The rows of each matrix lie in a flat space through zero, up to rounding. After each matrix: how many dimensions does the smallest such space have?
(in the rows, 128 means zero)

[[109 136 131 156 121 129 148 135 128 115 125 121 137 131 129 137 132 136
  112]
 [136 114 119 139 134 129 157 123 121 142 127 151 113 141 130 116 125 103
  130]
 [131 119  76 120 143  80 134 123 142 110 137 137 115 121 163 152 156 124
  150]
 [156 139 120  33 128 127  66 118 143 132 129 106  91  88 132 139 126 152
  141]
 [121 134 143 128 125 128 122 138 132 123 137 108 125 123 136 129 129 142
  121]
 [129 129  80 127 128  81 116  99 146 110 125 150 109 136 136 137 142 127
  175]
 [148 157 134  66 122 116  66 122 137 137 126 122 121 107 144 155 121 127
  136]
 [135 123 123 118 138  99 122 108 142 118 166 133 146 121 129 150 175 128
  153]
 [128 121 142 143 132 146 137 142 114 132 117 132 138 140 118 112 104 120
  115]
 [115 142 110 132 123 110 137 118 132  58 112 116 124 150 105 147 106 166
  153]
 [125 127 137 129 137 125 126 166 117 112 114 118 126 137 147 122  93 129
  109]
 [121 151 137 106 108 150 122 133 132 116 118  94 128 111 129 158 134 159
  112]
 [137 113 115  91 125 109 121 146 138 124 126 128  86 116 154 122 149 136
  132]
 [131 141 121  88 123 136 107 121 140 150 137 111 116  82 140 146 153 138
  107]
 [129 130 163 132 136 136 144 129 118 105 147 129 154 140 100 134 122 129
  117]
 [137 116 152 139 129 137 155 150 112 147 122 158 122 146 134 109 117  92
  104]
 [132 125 156 126 129 142 121 175 104 106  93 134 149 153 122 117  79 123
  106]
 [136 103 124 152 142 127 127 128 120 166 129 159 136 138 129  92 123  92
  135]
 [112 130 150 141 121 175 136 153 115 153 109 112 132 107 117 104 106 135
   72]]
 : 11

[[144  94 171 158  81 120 132 107  95  98 135 154 184 179  16 117 124  95
   93]
 [ 94 169 205  89 131 122  75 120 137 160 144 127 137 162 172 185 139 164
  129]
 [171 205 108 106 101 101  69 128 164 128 110  95 203 132 106 160 115 153
  114]
 [158  89 106 191 170  96 141 120 190  46 106 151 137 182 153 127 122 178
  136]
 [ 81 131 101 170 134 165 142 166 127 177 107 140 118 174 188 142 120 143
  115]
 [120 122 101  96 165  99 109 103 115 158 155 140  88 122 106  55 128 126
  107]
 [132  75  69 141 142 109 111  90  99 172  54 148  50 167 151 117 146  74
  136]
 [107 120 128 120 166 103  90 110 159 109  79 148 154  96 134 146 169 163
  131]
 [ 95 137 164 190 127 115  99 159  61 166 120 122 128 184 199 182 153 178
   78]
 [ 98 160 128  46 177 158 172 109 166 127 185 100 168  59 179 117 140  78
  186]
 [135 144 110 106 107 155  54  79 120 185 190  99  49 143 109 125 127 131
   82]
 [154 127  95 151 140 140 148 148 122 100  99  87 173  94 125 142 170 103
  143]
 [184 137 203 137 118  88  50 154 128 168  49 173 160 152 126 150 191 151
  121]
 [179 162 132 182 174 122 167  96 184  59 143  94 152  74 175 136  82 142
   73]
 [ 16 172 106 153 188 106 151 134 199 179 109 125 126 175 191 190 196 185
  124]
 [117 185 160 127 142  55 117 146 182 117 125 142 150 136 190 116 125 140
  160]
 [124 139 115 122 120 128 146 169 153 140 127 170 191  82 196 125 148 144
  169]
 [ 95 164 153 178 143 126  74 163 178  78 131 103 151 142 185 140 144 162
  141]
 [ 93 129 114 136 115 107 136 131  78 186  82 143 121  73 124 160 169 141
   91]]
 : 16

[[153 151  97 130 149  95  51  96 127 104 162 144  96 141 116  98 108 136
  103]
 [151 190 149  96 143 125 153  78 146 111 165 165  78  91 117  76 122 103
  145]
 [ 97 149 204 120 151 133 179 104 149  36 125  75 108 134 118 224 176 149
  130]
 [130  96 120 171  88 184  97 174 145 145  72  90 108 109 135  70  87 133
  145]
 [149 143 151  88 130  51 174  53 115 110 152 173 135 183 165 116 174 160
  109]
 [ 95 125 133 184  51 153 122 122 177 128 123  97 103  97 124 154 105 139
  123]
 [ 51 153 179  97 174 122  63 138 112  94 114  58 130 146  98 186 212 225
   82]
 [ 96  78 104 174  53 122 138 104 145 183  83  96 133 143 188 160  88 143
  118]
 [127 146 149 145 115 177 112 145 166 114 122 109 141  90 112 123  98  87
  146]
 [104 111  36 145 110 128  94 183 114  99 109 130  85 122 130  96 117 114
  146]
 [162 165 125  72 152 123 114  83 122 109 116 189  79 155 109 131 120 184
  144]
 [144 165  75  90 173  97  58  96 109 130 189 176 128 142 134 122  96 118
  130]
 [ 96  78 108 108 135 103 130 133 141  85  79 128 132 127  79 198 113 146
  116]
 [141  91 134 109 183  97 146 143  90 122 155 142 127 137  88 155 154 147
  109]
 [116 117 118 135 165 124  98 188 112 130 109 134  79  88  67 146 159 105
  113]
 [ 98  76 224  70 116 154 186 160 123  96 131 122 198 155 146 120 166 144
  115]
 [108 122 176  87 174 105 212  88  98 117 120  96 113 154 159 166 175 152
  109]
 [136 103 149 133 160 139 225 143  87 114 184 118 146 147 105 144 152  12
  105]
 [103 145 130 145 109 123  82 118 146 146 144 130 116 109 113 115 109 105
  153]]
 : 16

[[144 123  99 108 120 133 126 138 137 127 133 151 122 122 123 133 116  98
  128]
 [123 139 148 144 132 114 120 109 120 120 113 122 136 135 149 117 135 123
  135]
 [ 99 148 193 176 145 106 123  93 107 121 105  86 146 144 159 108 153 166
  136]
 [108 144 176 163 140 110 123 100 112 121 109  99 142 140 154 112 147 152
  135]
 [120 132 145 140 133 124 128 120 123 127 124 116 132 132 134 124 135 141
  129]
 [133 114 106 110 124 146 139 151 137 139 147 133 118 120 100 141 120 138
  119]
 [126 120 123 123 128 139 137 141 131 137 140 123 123 124 110 136 127 146
  121]
 [138 109  93 100 120 151 141 160 142 142 152 141 114 116  92 146 115 133
  117]
 [137 120 107 112 123 137 131 142 135 132 137 140 122 122 115 136 120 120
  124]
 [127 120 121 121 127 139 137 142 132 137 140 125 123 124 110 136 126 145
  121]
 [133 113 105 109 124 147 140 152 137 140 148 133 118 120  99 142 120 140
  118]
 [151 122  86  99 116 133 123 141 140 125 133 163 120 120 123 135 111  82
  129]
 [122 136 146 142 132 118 123 114 122 123 118 120 134 133 143 120 135 129
  133]
 [122 135 144 140 132 120 124 116 122 124 120 120 133 133 140 122 134 132
  131]
 [123 149 159 154 134 100 110  92 115 110  99 123 143 140 172 108 139 106
  143]
 [133 117 108 112 124 141 136 146 136 136 142 135 120 122 108 138 121 132
  122]
 [116 135 153 147 135 120 127 115 120 126 120 111 135 134 139 121 138 145
  131]
 [ 98 123 166 152 141 138 146 133 120 145 140  82 129 132 106 132 145 206
  117]
 [128 135 136 135 129 119 121 117 124 121 118 129 133 131 143 122 131 117
  133]]
 : 2

[[144 143 128 128 152 102 131 130 125 144 143 152 154 131 151 124 101 136
  113]
 [143 144 125 122 156 109 142 132 133 134 132 160 154 125 142 131 105 130
  115]
 [128 125 131 135 118 128 124 126 120 136 131 112 120 134 134 125 132 127
  130]
 [128 122 135 144 109 123 114 124 110 148 142  98 115 141 143 118 131 132
  128]
 [152 156 118 109 182 104 161 138 146 125 124 193 173 115 141 141  92 126
  109]
 [102 109 128 123 104 154 105 123 138 104 121 113 109 123  94 125 152 135
  142]
 [131 142 124 114 161 105 111 128 142 125 147 180 170 121 128 120  93 156
  111]
 [130 132 126 124 138 123 128 129 133 126 130 142 139 125 128 128 120 133
  124]
 [125 133 120 110 146 138 142 133 150 103 111 159 140 113 107 140 128 124
  130]
 [144 134 136 148 125 104 125 126 103 164 149 109 128 145 165 118 114 130
  118]
 [143 132 131 142 124 121 147 130 111 149 128 108 118 137 153 131 129 113
  127]
 [152 160 112  98 193 113 180 142 159 109 108 210 177 105 130 152  95 115
  112]
 [154 154 120 115 173 109 170 139 140 128 118 177 161 118 145 144 102 115
  114]
 [131 125 134 141 115 123 121 125 113 145 137 105 118 138 143 121 130 128
  128]
 [151 142 134 143 141  94 128 128 107 165 153 130 145 143 171 118 100 136
  111]
 [124 131 125 118 141 125 120 128 140 118 131 152 144 121 118 127 118 139
  124]
 [101 105 132 131  92 152  93 120 128 114 129  95 102 130 100 118 154 139
  143]
 [136 130 127 132 126 135 156 133 124 130 113 115 115 128 136 139 139 106
  133]
 [113 115 130 128 109 142 111 124 130 118 127 112 114 128 111 124 143 133
  137]]
 : 3

[[105 125 147 108 139 100 144 119 147 126 103 118 142 136 123 101 122 124
  163]
 [125 138 164 129 141 112 126 133 140 136 107 113 100 125 131 130 119 111
  108]
 [147 164 163 126 132 144 151 124 131 127 123 130 139 128 144 148 125 117
  111]
 [108 129 126 137 112 121 117 140 138 121 127 122 122 125 133 123 113 120
  104]
 [139 141 132 112  72 145 157 124 110 164 108 148 104 125  72 109 142 133
  148]
 [100 112 144 121 145  96 137 147 147 138 130 135 135 121 143 151 119 119
  151]
 [144 126 151 117 157 137 119 100 144 138 127 132 141 124 146 127 134 128
  147]
 [119 133 124 140 124 147 100 149 114 117 135 119 105 122 142 101 137 126
   97]
 [147 140 131 138 110 147 144 114  87 128 118 127 116 146 112 136 143 134
  129]
 [126 136 127 121 164 138 138 117 128 159 170 141 160 103 139 107 119 107
  133]
 [103 107 123 127 108 130 127 135 118 170 108 113 145 137 132 154 124 111
  137]
 [118 113 130 122 148 135 132 119 127 141 113 132 146 116 129 179 124 144
  137]
 [142 100 139 122 104 135 141 105 116 160 145 146  91 128 120 101 140 124
  133]
 [136 125 128 125 125 121 124 122 146 103 137 116 128 107 156 108 133 135
  138]
 [123 131 144 133  72 143 146 142 112 139 132 129 120 156 142 121 151 116
  110]
 [101 130 148 123 109 151 127 101 136 107 154 179 101 108 121  52  99 136
  107]
 [122 119 125 113 142 119 134 137 143 119 124 124 140 133 151  99 103 110
  147]
 [124 111 117 120 133 119 128 126 134 107 111 144 124 135 116 136 110 144
  152]
 [163 108 111 104 148 151 147  97 129 133 137 137 133 138 110 107 147 152
  126]]
 : 15

[[146 119 111 116 103 123 117 145 130 147 141 116 155 143 168 159 139 113
  167]
 [119 183  93 144 100 141 110 149 161 171 155 121  83 134 151 120 127 113
   72]
 [111  93 167 122 107  96 151  78 137 116  83 123 169 148 137 130 123 143
  187]
 [116 144 122 144 139 113 103 125 114 174 126 112 115 132 102  96 133 114
  138]
 [103 100 107 139 193 117 138 145 102 123 165 169 115 114 110 141 103 183
  132]
 [123 141  96 113 117 139 117 111 127 152 169 131 165 143 171 161 141 156
  115]
 [117 110 151 103 138 117 118 115 130 132  94 126 109 153 111 140 120 130
  162]
 [145 149  78 125 145 111 115 181 120 183 138 105  89 136 151 132 137 112
  168]
 [130 161 137 114 102 127 130 120 101 117 128 139 127 133 132 108 126 112
  115]
 [147 171 116 174 123 152 132 183 117 178 137 127  85 127 134  64 155 112
  116]
 [141 155  83 126 165 169  94 138 128 137 165 113 130  89 105 140 140 104
   71]
 [116 121 123 112 169 131 126 105 139 127 113 116 115 128 107 141 129 155
  116]
 [155  83 169 115 115 165 109  89 127  85 130 115 211 124 111 153 158 126
  107]
 [143 134 148 132 114 143 153 136 133 127  89 128 124 134 143 105 141 112
  163]
 [168 151 137 102 110 171 111 151 132 134 105 107 111 143 136 127 160  89
  124]
 [159 120 130  96 141 161 140 132 108  64 140 141 153 105 127 154 135 130
   99]
 [139 127 123 133 103 141 120 137 126 155 140 129 158 141 160 135 144 116
  157]
 [113 113 143 114 183 156 130 112 112 112 104 155 126 112  89 130 116 132
  151]
 [167  72 187 138 132 115 162 168 115 116  71 116 107 163 124  99 157 151
  197]]
 : 11

[[ 41 141 106 148 116 154 125 114 147 117  95 116 145 142 132 149 123 141
  147]
 [141  63 122 130 140 132 108 130 154 112 142 107 152 121 132 147 116 153
  150]
 [106 122  89 125 135 147 139 106  93 122 132 110  95 157 118 152 138 160
  102]
 [148 130 125 104 148 109 147 146 141 105 116 151 171 113 139 167 156 130
  149]
 [116 140 135 148  55 102 119 103 127 152  97 142 132  96 149 131 103 162
  134]
 [154 132 147 109 102  96 169 150 107 137 139 132 110 164 123 159 144 123
   67]
 [125 108 139 147 119 169 150 132 110 119 147 144  87 161 122 129 138 102
  102]
 [114 130 106 146 103 150 132  82 114 137  68 113 128 111  93 144 173 122
  142]
 [147 154  93 141 127 107 110 114 178 141 107 144 125 115 139 128 112 150
  138]
 [117 112 122 105 152 137 119 137 141 134 109 122 151 155 125 152 142 133
  132]
 [ 95 142 132 116  97 139 147  68 107 109 150 120 120 141 147  75 128 112
   94]
 [116 107 110 151 142 132 144 113 144 122 120 134 178 120 108 170 148 126
  157]
 [145 152  95 171 132 110  87 128 125 151 120 178  99  88 126 100 127 134
  127]
 [142 121 157 113  96 164 161 111 115 155 141 120  88 133 144 136 134  99
   88]
 [132 132 118 139 149 123 122  93 139 125 147 108 126 144  99 101 129 102
  138]
 [149 147 152 167 131 159 129 144 128 152  75 170 100 136 101 135 125 138
  119]
 [123 116 138 156 103 144 138 173 112 142 128 148 127 134 129 125 115 162
   94]
 [141 153 160 130 162 123 102 122 150 133 112 126 134  99 102 138 162 150
  142]
 [147 150 102 149 134  67 102 142 138 132  94 157 127  88 138 119  94 142
   98]]
 : 17

[[138 122 111 133 151 126 113 127 117 135 128 127 139 109 121 142 137 130
  134]
 [122 167 136 100 134 145 118 136 133 131 119 128 115 124 143 147 121 133
  155]
 [111 136 158 130 145 139 154 110 115 131 157 138 111 111 136 119 130  99
  119]
 [133 100 130 174 123 122 105 108 173 121 131 138 120 158 116 101 135 148
  116]
 [151 134 145 123 171 146 120 129 168 161 148 135  91 162 102 123 143 131
   74]
 [126 145 139 122 146 193 107 146 129 141 141 134  98 173 110  98 137 120
   83]
 [113 118 154 105 120 107 220 146  97 102 108 149 136 129 158 148 110 153
  146]
 [127 136 110 108 129 146 146 218 105 122 119 114 111 130 157 137 152 140
  101]
 [117 133 115 173 168 129  97 105 125 118 103 111 174  92 180 146  75 100
  178]
 [135 131 131 121 161 141 102 122 118 166 129 111 134 124 154 128 115 139
  148]
 [128 119 157 131 148 141 108 119 103 129 184 134 146 125 127  88 132 143
  130]
 [127 128 138 138 135 134 149 114 111 111 134 161 147 141 127 112  94 102
  149]
 [139 115 111 120  91  98 136 111 174 134 146 147 153 164  79 139 158 174
   97]
 [109 124 111 158 162 173 129 130  92 124 125 141 164 141 139 136 131 114
  136]
 [121 143 136 116 102 110 158 157 180 154 127 127  79 139 170 124 130 144
  111]
 [142 147 119 101 123  98 148 137 146 128  88 112 139 136 124 187 111  95
  135]
 [137 121 130 135 143 137 110 152  75 115 132  94 158 131 130 111 146 131
  150]
 [130 133  99 148 131 120 153 140 100 139 143 102 174 114 144  95 131 169
  125]
 [134 155 119 116  74  83 146 101 178 148 130 149  97 136 111 135 150 125
  167]]
 : 15

[[102 147 161 147 129 119 125 165 177 130 158 136 105 144 146 124 163 128
  106]
 [147 110 110 103 140 122 115  99 146 150 128 106 153 144 158 117 123 135
  145]
 [161 110 173 122 126 135 126 103 135 170 143 152 132 137 175  69 124 134
  140]
 [147 103 122 112 135  96 130 122 144 119 103  97 120 109 133 143 106 137
  134]
 [129 140 126 135 112 127 142 125 116 121 121 133 106 115 116 115 115 141
  112]
 [119 122 135  96 127 109 117  93 159 151 115 111 111 110 166 118 120 131
  145]
 [125 115 126 130 142 117 118 150 155 123 117 113 136 143 130 135 132 141
  140]
 [165  99 103 122 125  93 150  82 123 154 107 124 114 115 145 113 116 127
  108]
 [177 146 135 144 116 159 155 123  84 111 163 132 151 126 127 118 107 119
   89]
 [130 150 170 119 121 151 123 154 111 108 161 123 138 131 116 119 134 147
  140]
 [158 128 143 103 121 115 117 107 163 161 216 118 115 166 157  85 132 148
  122]
 [136 106 152  97 133 111 113 124 132 123 118 124 132 100 134 151 129 109
  156]
 [105 153 132 120 106 111 136 114 151 138 115 132  88 107 144 108 141 141
  105]
 [144 144 137 109 115 110 143 115 126 131 166 100 107 128 129 109 132 160
  109]
 [146 158 175 133 116 166 130 145 127 116 157 134 144 129 152  99 121 137
  115]
 [124 117  69 143 115 118 135 113 118 119  85 151 108 109  99 147 101 106
  110]
 [163 123 124 106 115 120 132 116 107 134 132 129 141 132 121 101 141 151
  126]
 [128 135 134 137 141 131 141 127 119 147 148 109 141 160 137 106 151 156
  124]
 [106 145 140 134 112 145 140 108  89 140 122 156 105 109 115 110 126 124
  130]]
 : 11

[[175  91 128 102 138 134 126 150 106 141 168 119 124 130 127  91 127 137
  109]
 [ 91 144 103 103 110 158 101 118 119 139 119 125 101 150 114 125 154 110
  119]
 [128 103 162 143 122 105 150 144 145 121 118  98 172 131 137  90 124 123
   97]
 [102 103 143 152 111 111 126 112 121 135 142 121 122 112 116 148 121 156
  149]
 [138 110 122 111 191 141 138 161 120 118 138 162 149 146 126 171 120 159
  112]
 [134 158 105 111 141 171 100 149  99 121 105 145 177 109 113 165 135 120
  129]
 [126 101 150 126 138 100 156 138 134 127 114 101 133 125 148 132 143 145
  115]
 [150 118 144 112 161 149 138 233 106 132 136 107 155 156 116 117 140 111
  146]
 [106 119 145 121 120  99 134 106 142 128 121 131 124 138 123 133 135 133
  107]
 [141 139 121 135 118 121 127 132 128 183 131 137 122  86 124 161 115  91
  154]
 [168 119 118 142 138 105 114 136 121 131 129 122 114 100 145 113  94 139
  147]
 [119 125  98 121 162 145 101 107 131 137 122 200 150 122 137 143  82 126
  119]
 [124 101 172 122 149 177 133 155 124 122 114 150 178 130 122 134  91 135
  118]
 [130 150 131 112 146 109 125 156 138  86 100 122 130 171 133  98 139 124
  116]
 [127 114 137 116 126 113 148 116 123 124 145 137 122 133 136 130 152 141
  140]
 [ 91 125  90 148 171 165 132 117 133 161 113 143 134  98 130 239 118 149
  107]
 [127 154 124 121 120 135 143 140 135 115  94  82  91 139 152 118 162 115
  138]
 [137 110 123 156 159 120 145 111 133  91 139 126 135 124 141 149 115 187
  114]
 [109 119  97 149 112 129 115 146 107 154 147 119 118 116 140 107 138 114
  189]]
 : 13

[[139 113 146 121 108 155 178 150 103 151 137 147  84 114 111 139 149 131
  122]
 [113 179 152  96 161 125 120 165 139 177 150  92 124 108 118 136 147 141
  132]
 [146 152 140 128 115  73 129  96 209 114 131 149 163 172 159 103 124 129
  116]
 [121  96 128 119 165 166 146 170 135 136 100 133  86 155 107 143 187 179
  119]
 [108 161 115 165 135 142 150 157  87 179 178 119 110  66 126 110  83 123
  134]
 [155 125  73 166 142 186  93 110 135  93 112 150 108 177  98 142 101 133
  112]
 [178 120 129 146 150  93 175  67 103 102 119 171 104 163  83 142 115 122
  122]
 [150 165  96 170 157 110  67  57 179  86 137 161 145 115 106 120  75 111
  141]
 [103 139 209 135  87 135 103 179 134 140 194 123 153 117 114 120 107 162
  103]
 [151 177 114 136 179  93 102  86 140 145 143 132 124 108 116 135 100 101
  162]
 [137 150 131 100 178 112 119 137 194 143  91  86 117 201 125 126 162 105
  154]
 [147  92 149 133 119 150 171 161 123 132  86 121 110  95 161 140 148  95
  109]
 [ 84 124 163  86 110 108 104 145 153 124 117 110 166 106 144 126 136 118
  128]
 [114 108 172 155  66 177 163 115 117 108 201  95 106  39 208 121 112 122
  134]
 [111 118 159 107 126  98  83 106 114 116 125 161 144 208 157 137 122 139
  114]
 [139 136 103 143 110 142 142 120 120 135 126 140 126 121 137 178  86 122
  122]
 [149 147 124 187  83 101 115  75 107 100 162 148 136 112 122  86 139 143
  137]
 [131 141 129 179 123 133 122 111 162 101 105  95 118 122 139 122 143 111
  141]
 [122 132 116 119 134 112 122 141 103 162 154 109 128 134 114 122 137 141
  171]]
 : 16
